There are 5 ways to turn a row about zero (a turn may also mirror it). The second row of each pair is the first, turned, with some noise. The first 45 pairs use one turn. New pairs use 2 turns, one after the other, and a turn may come again.
Some pairs, each with its turns in order after it:
-3.07  -4.01  -0.81  -3.71  -3.22  +3.94  +3.46  +0.25
-3.13  -6.47  -2.47  +1.36  -2.37  -1.46  -1.95  -1.81 : Q_509

+3.69  +1.56  -2.26  -0.43  +1.19  +0.11  +4.12  -1.33
-2.97  +1.55  -1.77  +0.98  -2.77  +1.82  +2.55  -0.08 : Q_751

-1.13  -1.98  -1.10  +2.62  -1.49  -2.85  +4.33  -0.56
+3.08  +1.24  -1.41  -0.26  -2.84  -2.69  +3.42  +1.54 : Q_57

-2.21  -1.22  -4.60  +0.95  +2.74  +2.10  -1.71  -1.30
-2.50  -2.62  -1.29  -0.98  -0.64  +1.91  -4.01  -0.77 : Q_751

+1.03  -2.32  +2.91  -1.24  +1.83  -2.08  -0.84  -1.61
+0.62  +0.78  +0.64  +0.72  +2.63  -4.12  +1.10  +1.10 : Q_509

-1.09  -0.53  -1.41  +1.32  -2.31  -3.38  +0.25  -4.10
+3.24  -1.85  -0.37  -3.18  +2.01  +1.56  -2.28  +1.44 : Q_590

+0.75  -1.70  +1.72  -0.52  -0.40  +4.29  +0.38  +3.03
+0.52  -2.75  -2.97  +0.71  +2.71  +1.39  -1.81  -3.16 : Q_509

-3.37  -2.62  -0.13  -4.52  +2.64  -0.52  -3.97  +2.21
+2.79  -2.12  -5.53  -0.71  -0.16  -3.34  -0.89  +3.98 : Q_509

-0.82  -3.62  +2.20  -1.07  +3.48  +0.22  +2.29  -1.44
+2.26  -4.12  +1.66  +1.77  +1.04  +0.48  +0.38  -3.20 : Q_536

-1.65  -3.83  +3.94  -4.72  -3.73  +0.38  -3.30  -3.02
-1.12  -1.98  -0.43  -0.40  +7.76  +0.13  +4.34  +1.61 : Q_590

+0.10  +2.10  +2.94  +3.57  -4.52  -0.51  -1.09  +4.15
+2.89  -0.14  +3.35  +5.67  -0.77  +2.50  +2.03  -1.42 : Q_57

-3.37  -0.21  +2.80  -2.39  +2.85  +2.65  -0.93  -2.27
-2.62  -0.21  +2.09  -4.64  +3.21  +0.74  +0.92  -1.18 : Q_57

-3.29  +1.92  +3.37  -2.30  -0.35  +4.73  +3.51  -1.88
-2.11  +0.71  +0.38  -4.65  +0.44  +5.18  +3.43  -0.51 : Q_57

-1.12  -0.88  -1.77  +0.87  -2.59  -2.57  +1.88  -0.74
+2.08  -2.31  +1.26  -0.38  +0.17  +1.72  -2.32  +1.83 : Q_590

-4.58  -4.12  +0.46  +4.15  -4.69  +1.01  +1.23  -2.66
-4.94  +1.03  -2.18  +6.18  -3.49  -0.49  +1.83  -2.87 : Q_509

-1.56  +2.15  -1.14  -0.38  -1.69  +4.57  -2.53  -1.04
-1.25  -0.96  -2.69  -3.29  +0.41  +1.09  -1.88  +2.89 : Q_536

-0.07  -4.49  -1.29  +3.41  +2.40  -4.42  -3.67  -0.56
+6.68  -0.89  -0.27  +0.43  +1.83  -4.10  -0.58  -3.02 : Q_590

-3.56  +1.11  +2.96  -0.42  +1.73  -0.73  -3.86  -0.64
+4.27  -3.62  +0.01  -2.44  +0.73  -0.62  -0.52  -0.86 : Q_751

+4.09  +1.09  -3.96  +1.97  +2.61  +3.57  -1.18  -2.74
+3.19  +3.02  -3.65  -1.42  -4.72  +0.49  +2.44  +0.88 : Q_590

-1.62  -2.14  +1.04  +3.69  +0.35  +0.88  +3.96  -0.49
+1.51  +0.77  +5.16  -2.39  -1.23  +0.81  +0.33  -0.75 : Q_590

+3.35  -3.01  +0.00  -4.10  +4.10  -0.11  -0.27  +2.54
-3.46  +1.75  -2.06  +1.73  +4.99  -2.90  -1.15  +1.66 : Q_57

-3.10  -3.54  +1.52  +1.01  +0.46  +4.73  +1.81  -2.06
-0.54  +3.27  +0.56  -4.69  +0.02  -0.04  +2.50  -3.28 : Q_57

+4.28  -1.73  +1.45  -1.39  -0.12  -3.33  +1.02  -4.70
+2.28  +3.17  -0.73  -2.86  +3.76  -1.92  -0.74  +4.82 : Q_590

-4.36  +3.33  +1.70  -2.80  -0.67  -4.22  -1.90  +0.39
+2.33  -6.21  +1.88  -1.01  +2.61  +1.81  +0.57  +1.51 : Q_57

-2.13  +1.84  -2.85  +0.47  -2.30  -1.55  +3.84  +4.25
-3.60  +2.20  -0.79  -1.41  -1.40  -5.94  +0.18  -1.09 : Q_751

-2.15  +3.89  +1.58  -3.61  +3.66  -3.52  +1.43  +2.58
+1.49  -2.56  +1.30  -3.54  -3.77  -3.08  +4.32  -1.92 : Q_751

+1.67  -0.13  -3.07  -3.54  -3.72  -0.96  -0.53  +2.24
-3.81  +1.39  +3.70  +0.03  +2.21  -1.19  +1.47  -2.52 : Q_751

+2.55  +0.94  +0.01  +0.93  +3.77  -3.55  +0.27  +3.13
+0.16  +3.55  +2.59  +3.73  +2.59  +0.38  +2.09  +0.14 : Q_536

+3.07  -2.73  +0.57  -1.30  -2.61  -1.42  +1.58  +0.25
-0.20  -1.86  +3.27  +3.13  +1.25  -0.69  -1.48  +0.36 : Q_509

-2.39  -0.16  -1.99  -4.48  -0.59  -3.53  -2.61  +4.72
-0.07  +4.34  -2.27  +3.97  -1.74  +3.65  -3.90  -1.60 : Q_536

+3.45  +3.20  +1.02  -2.57  +2.35  +1.67  +4.19  -0.46
-0.32  +0.93  -1.74  +2.07  -4.04  +1.52  +5.00  -1.75 : Q_751

+0.42  -2.99  -4.35  +0.96  +2.39  +2.26  -1.12  -0.45
+4.24  +1.37  -0.88  +2.32  -2.15  +1.42  +2.09  -1.05 : Q_590

-1.52  +4.68  +0.32  +1.21  -0.45  +3.66  +2.05  -0.82
-4.24  -1.88  +0.26  -3.88  +0.96  +1.21  +1.22  +1.60 : Q_536

-1.14  -4.22  +2.11  +4.10  +4.30  +4.60  +2.34  +2.45
+4.68  -5.02  +2.62  -0.19  +1.74  +3.88  +5.04  +1.23 : Q_536

+3.08  -0.52  -3.38  -0.75  +3.43  +4.18  +4.01  -4.54
-4.81  +4.41  -3.07  -4.52  -2.96  -0.50  -2.06  +1.77 : Q_57

-1.05  +2.64  +1.00  -3.71  +2.47  -0.02  -2.91  +1.81
-1.00  -2.59  +1.07  +0.17  +4.47  +2.10  -2.56  +1.06 : Q_57

+4.73  +2.59  -0.98  -3.48  +4.47  +4.19  +3.89  +2.87
-4.05  -3.51  +5.18  +4.37  +1.77  +2.18  -0.55  +5.13 : Q_536

-4.61  +1.48  +3.04  -4.58  -1.39  +2.97  -4.05  -3.94
+3.22  -6.62  -0.59  +1.20  +5.00  +0.33  +1.48  -2.86 : Q_751

-2.57  +1.01  -1.74  +2.38  +3.16  -1.91  +1.27  +0.92
+2.91  +1.75  -0.10  -0.95  -3.94  -0.58  +2.02  -1.31 : Q_509

+1.67  -2.76  +1.65  +0.58  +1.63  +2.00  +2.53  +1.25
+2.07  -3.14  +3.13  +0.81  -0.28  +0.49  +1.26  +0.78 : Q_536

+1.89  -3.87  +4.49  +3.74  +4.14  +3.54  -4.31  -4.03
-0.53  +2.09  -3.44  +1.07  +6.54  -1.88  +6.85  -2.44 : Q_509

+2.43  -2.99  +1.21  +0.89  -0.47  -0.64  -2.68  -4.60
+3.94  -1.05  -0.82  -1.26  +0.68  -4.76  -1.55  +0.10 : Q_536

+2.35  -1.26  +1.47  +1.90  -0.67  -2.67  -0.88  +3.57
+0.00  -1.54  +1.37  +1.21  -0.29  -5.05  -1.32  +0.53 : Q_590

+4.66  +1.82  -0.32  -1.91  +2.56  +1.49  +0.91  +4.28
-0.41  +2.78  +2.56  +1.18  -4.98  +1.61  +1.48  -3.61 : Q_751

+0.31  +3.61  -4.71  +1.72  -2.54  +2.91  -2.10  -0.31
-1.46  -0.24  -1.20  -1.36  -1.41  +6.62  +0.99  +1.16 : Q_509

New pairs, each followed by its turns in order:
-3.89  +1.68  +4.14  +1.99  +1.03  +1.72  -4.02  +1.55
-5.00  -1.28  -1.15  +3.73  -1.45  -4.21  -2.88  +0.21 : Q_751 Q_57

-0.85  +1.38  +3.84  -3.37  -0.14  -2.94  +3.95  -0.21
-0.84  +1.41  +5.26  +4.04  -1.54  +0.77  +0.06  -0.35 : Q_57 Q_590

-3.00  +1.43  +0.25  -0.13  +2.78  -3.27  -1.22  -3.19
-1.60  -0.97  -1.08  +1.89  +4.42  -2.45  +2.35  -0.72 : Q_57 Q_57

-1.58  +0.15  +2.13  +3.13  +1.28  -1.20  -1.80  -4.44
-4.03  -1.91  -3.38  -1.66  +1.24  -0.62  -1.38  +1.76 : Q_590 Q_57

-0.48  +4.15  -0.07  -1.31  +1.40  +1.04  -1.95  +4.32
+3.25  -1.80  +0.49  -2.58  -3.53  -0.68  -0.24  -2.80 : Q_590 Q_57

-4.33  +1.79  +3.02  +3.10  +2.96  +2.56  +0.42  -3.60
-3.74  -0.44  +3.29  -4.15  -4.66  -1.25  -0.27  +2.23 : Q_509 Q_509

-2.74  +1.01  +0.46  +2.84  -1.87  -4.40  -0.86  -2.75
-0.41  -1.57  +2.47  +5.31  +2.44  -1.62  -1.75  +0.34 : Q_57 Q_509

+2.66  -1.07  +4.21  -0.27  -1.06  -0.48  +1.09  -2.33
-2.62  -3.40  +1.64  +1.66  +0.99  -2.07  +2.31  +0.06 : Q_536 Q_57

+3.75  +2.03  -0.37  +0.40  +4.44  -3.94  -3.19  -3.12
+3.70  -0.63  +5.02  -3.46  +1.98  -3.06  -3.07  +1.58 : Q_57 Q_751

-4.58  -3.93  -2.65  -2.16  +0.68  -4.44  -1.77  -0.44
-1.95  -1.79  -3.03  +0.87  +1.17  -6.91  -1.73  +2.38 : Q_57 Q_57

+3.12  -2.99  +4.01  -1.94  -3.68  -4.54  -0.55  -0.22
+4.09  +2.07  -0.80  +0.79  -6.08  -2.20  +3.10  -0.14 : Q_751 Q_751

-1.65  -1.23  +4.62  +2.68  -3.59  +3.24  -1.07  +0.10
+4.55  +2.73  +2.59  -0.32  +2.41  +2.07  +3.33  +1.19 : Q_751 Q_509

-4.37  +1.68  +4.17  -1.82  +3.64  +0.05  -3.05  +2.25
-1.29  -1.90  +4.38  +4.06  +4.57  -1.89  +0.84  +2.55 : Q_751 Q_509

+2.16  +2.95  -2.38  +1.79  +4.40  +3.00  +1.33  +3.11
-2.47  -4.94  +1.71  -2.18  +5.16  -0.33  +0.68  +0.33 : Q_509 Q_509

-2.78  -3.71  -0.11  -0.60  +1.48  +2.23  -0.75  +1.73
-0.29  -2.61  -0.09  +0.92  +2.90  +2.40  +2.39  -1.02 : Q_536 Q_509

-3.12  +3.40  +3.18  -1.12  +2.20  -4.70  -1.09  +4.21
-3.07  -0.50  +4.13  -4.55  -1.92  +3.21  -2.73  +1.02 : Q_536 Q_57

+1.57  -2.90  +4.04  -3.18  -4.44  -3.95  +2.42  -3.15
+1.02  -3.16  -2.56  -4.80  +6.06  -2.04  -0.90  +2.73 : Q_536 Q_590

+0.66  +3.28  +2.08  -0.48  -3.37  -2.10  -2.45  -1.57
+0.99  -2.54  +1.17  -3.51  +1.79  +0.17  +3.22  -2.49 : Q_536 Q_751

-3.17  -3.38  +1.31  +0.90  +0.33  -0.11  +3.27  -4.44
-6.12  +1.44  +1.18  -0.10  +2.55  +1.82  +0.59  +1.78 : Q_590 Q_57

-1.61  -3.39  -3.89  -0.69  -2.88  +3.04  -3.82  -3.98
+2.46  -3.44  +1.15  +3.43  -1.42  +3.91  +0.19  +5.37 : Q_536 Q_509

+0.26  +2.55  +2.21  -3.11  +2.43  -1.16  +1.92  -0.20
-1.28  -0.49  -2.82  -0.64  -0.48  +1.94  -0.75  -4.41 : Q_590 Q_590

-2.34  -1.89  -1.16  +1.92  -1.85  +3.52  +0.01  +0.26
-3.52  -0.61  -2.87  +1.16  +1.68  +0.36  -2.71  +1.14 : Q_509 Q_751

+4.38  +3.16  -0.35  -0.35  -1.90  -4.25  +3.86  +0.22
-2.38  +5.55  +0.12  +0.46  -3.30  -2.71  -2.91  -0.90 : Q_536 Q_509

-1.30  -0.48  -0.41  +4.54  -1.67  +3.87  -1.93  -1.06
+2.72  +0.35  -5.19  +0.96  -1.54  -1.41  +0.83  -2.50 : Q_751 Q_590

+0.75  -0.52  -4.73  +2.31  -4.64  +2.12  +4.53  +2.23
-2.44  -4.43  +4.18  +1.13  -0.94  -3.42  +4.20  +2.55 : Q_590 Q_590

+2.91  -3.25  -1.72  +0.40  +3.50  -2.53  -1.81  -0.12
-0.14  +3.07  +3.21  +0.74  -2.36  -3.33  -2.21  +1.94 : Q_509 Q_590

+2.10  +4.59  +0.66  +0.79  +0.46  -4.53  +4.34  +0.60
-2.95  +3.66  -0.65  -1.43  +4.95  -1.69  -4.04  +1.13 : Q_509 Q_509

+2.33  +0.81  +1.86  +1.07  +2.79  +3.01  -1.13  +4.33
+4.10  +2.02  +0.89  +2.90  -3.75  -0.55  -0.15  -2.25 : Q_536 Q_751

-4.00  -3.58  -0.74  +0.82  +2.83  -1.85  -2.45  -3.17
+0.13  +0.46  -1.26  +0.82  -2.39  +6.58  +2.61  +0.91 : Q_590 Q_751

+4.62  +3.55  -1.33  +3.92  -0.31  +2.27  +1.91  +2.10
-1.88  +0.60  +3.89  +0.63  -1.12  +5.52  +0.55  -3.77 : Q_536 Q_536

-2.74  +1.47  -2.30  +4.25  +0.36  -2.58  +0.97  -0.23
+2.07  -3.08  -3.57  +0.28  +2.84  +0.23  -2.22  -0.03 : Q_751 Q_57

-4.05  +3.72  -3.65  +1.12  -3.51  +4.12  -0.99  -1.80
+1.11  -0.58  +2.45  +1.90  -0.33  +4.05  +6.50  +2.72 : Q_590 Q_590

-2.06  -2.94  +3.25  +2.93  -2.48  -2.65  -1.69  -2.01
+0.27  +2.25  -3.67  -0.70  +1.70  +0.21  -1.15  +5.24 : Q_536 Q_590

-1.57  -0.30  -2.28  +1.77  +0.33  +0.60  +2.05  -1.28
-1.94  +0.81  +0.79  +0.31  -1.37  -0.92  -2.32  +1.53 : Q_57 Q_536

-0.57  +3.93  -3.81  -0.72  -0.34  +3.35  -0.15  +2.10
-4.38  +0.74  -0.34  -0.90  -1.95  -1.22  +3.46  +2.55 : Q_751 Q_509

+2.53  +1.41  +3.79  +0.87  -3.46  +2.71  +3.88  -1.72
+2.65  +1.83  +3.97  -1.47  -2.95  +3.64  +2.19  -2.65 : Q_751 Q_509

-2.29  -4.48  +2.48  -0.66  +2.64  +2.33  -3.16  +2.45
+0.45  +5.55  -2.06  -2.43  +2.37  +0.91  -2.17  -2.37 : Q_57 Q_590

-4.14  +1.39  -3.45  -1.23  +1.64  -0.87  +2.31  -4.46
-2.39  -3.16  +2.98  +1.28  +3.24  +2.49  -1.22  +3.28 : Q_509 Q_590

-3.35  +1.83  +0.13  +2.30  +2.68  -1.66  -2.17  -2.29
-3.58  -1.79  +0.22  +2.29  +2.93  -1.32  +2.58  -1.31 : Q_57 Q_57

-2.27  +1.78  +3.13  +3.68  +2.09  +3.48  +1.20  -0.98
+1.04  -1.51  +2.52  +2.20  +0.06  +4.85  +2.54  +2.94 : Q_751 Q_509

-1.32  -1.29  -0.55  -4.46  -2.33  +3.32  -4.68  -4.60
+2.15  +4.96  +2.94  +2.61  -4.23  +4.29  +0.51  +0.29 : Q_590 Q_590

-0.53  +3.88  +2.45  +3.79  -3.63  -2.48  +3.36  +4.56
-2.06  +0.92  +4.02  -1.73  -6.33  -3.92  +1.96  +3.17 : Q_57 Q_590

+1.78  +2.00  -3.24  +4.74  -4.07  +0.11  -2.88  +0.22
+2.41  +1.08  -0.35  +3.31  -7.10  -1.04  -1.28  +1.03 : Q_590 Q_536

-3.42  +3.61  -2.51  -4.47  -0.83  -0.43  -0.18  -3.24
+1.44  +0.90  -1.83  +2.23  -3.82  +3.50  +4.73  -2.74 : Q_590 Q_590

-0.91  -3.38  -3.22  -0.58  +0.02  -2.51  -1.37  +4.70
+1.75  +2.50  +1.23  -2.48  +1.51  +0.80  -3.69  -4.32 : Q_751 Q_536

-4.51  -4.40  +4.03  -2.78  +0.92  +1.66  -3.80  -0.54
+1.96  +7.10  +2.27  -3.17  +0.13  +1.83  -0.83  -1.26 : Q_590 Q_590

-3.45  -4.29  +2.11  -2.27  -0.47  +0.38  +2.18  -2.50
-3.49  +3.44  +3.51  -2.44  +2.17  +1.45  +0.89  +2.87 : Q_590 Q_57

+1.33  -3.38  +1.38  +0.01  -4.58  -0.54  -3.01  -2.66
+1.52  -1.17  +2.74  -0.63  -2.67  -0.39  -1.71  -5.17 : Q_509 Q_590

+3.44  -2.11  +1.49  +0.38  -3.91  -1.88  -3.34  -1.02
+3.81  +0.00  -0.86  +0.92  -5.14  +1.10  +1.31  -2.27 : Q_751 Q_751

-2.03  +0.49  +4.13  +3.41  +2.25  -0.18  -1.15  +4.43
+1.24  -0.62  -0.15  -4.46  +5.89  +0.78  -1.66  +0.16 : Q_590 Q_590

+1.01  +2.82  -1.08  +3.12  +1.74  +4.04  -0.63  +1.72
-0.95  -2.60  -0.91  -0.07  -3.76  +1.18  -3.52  -2.24 : Q_751 Q_57

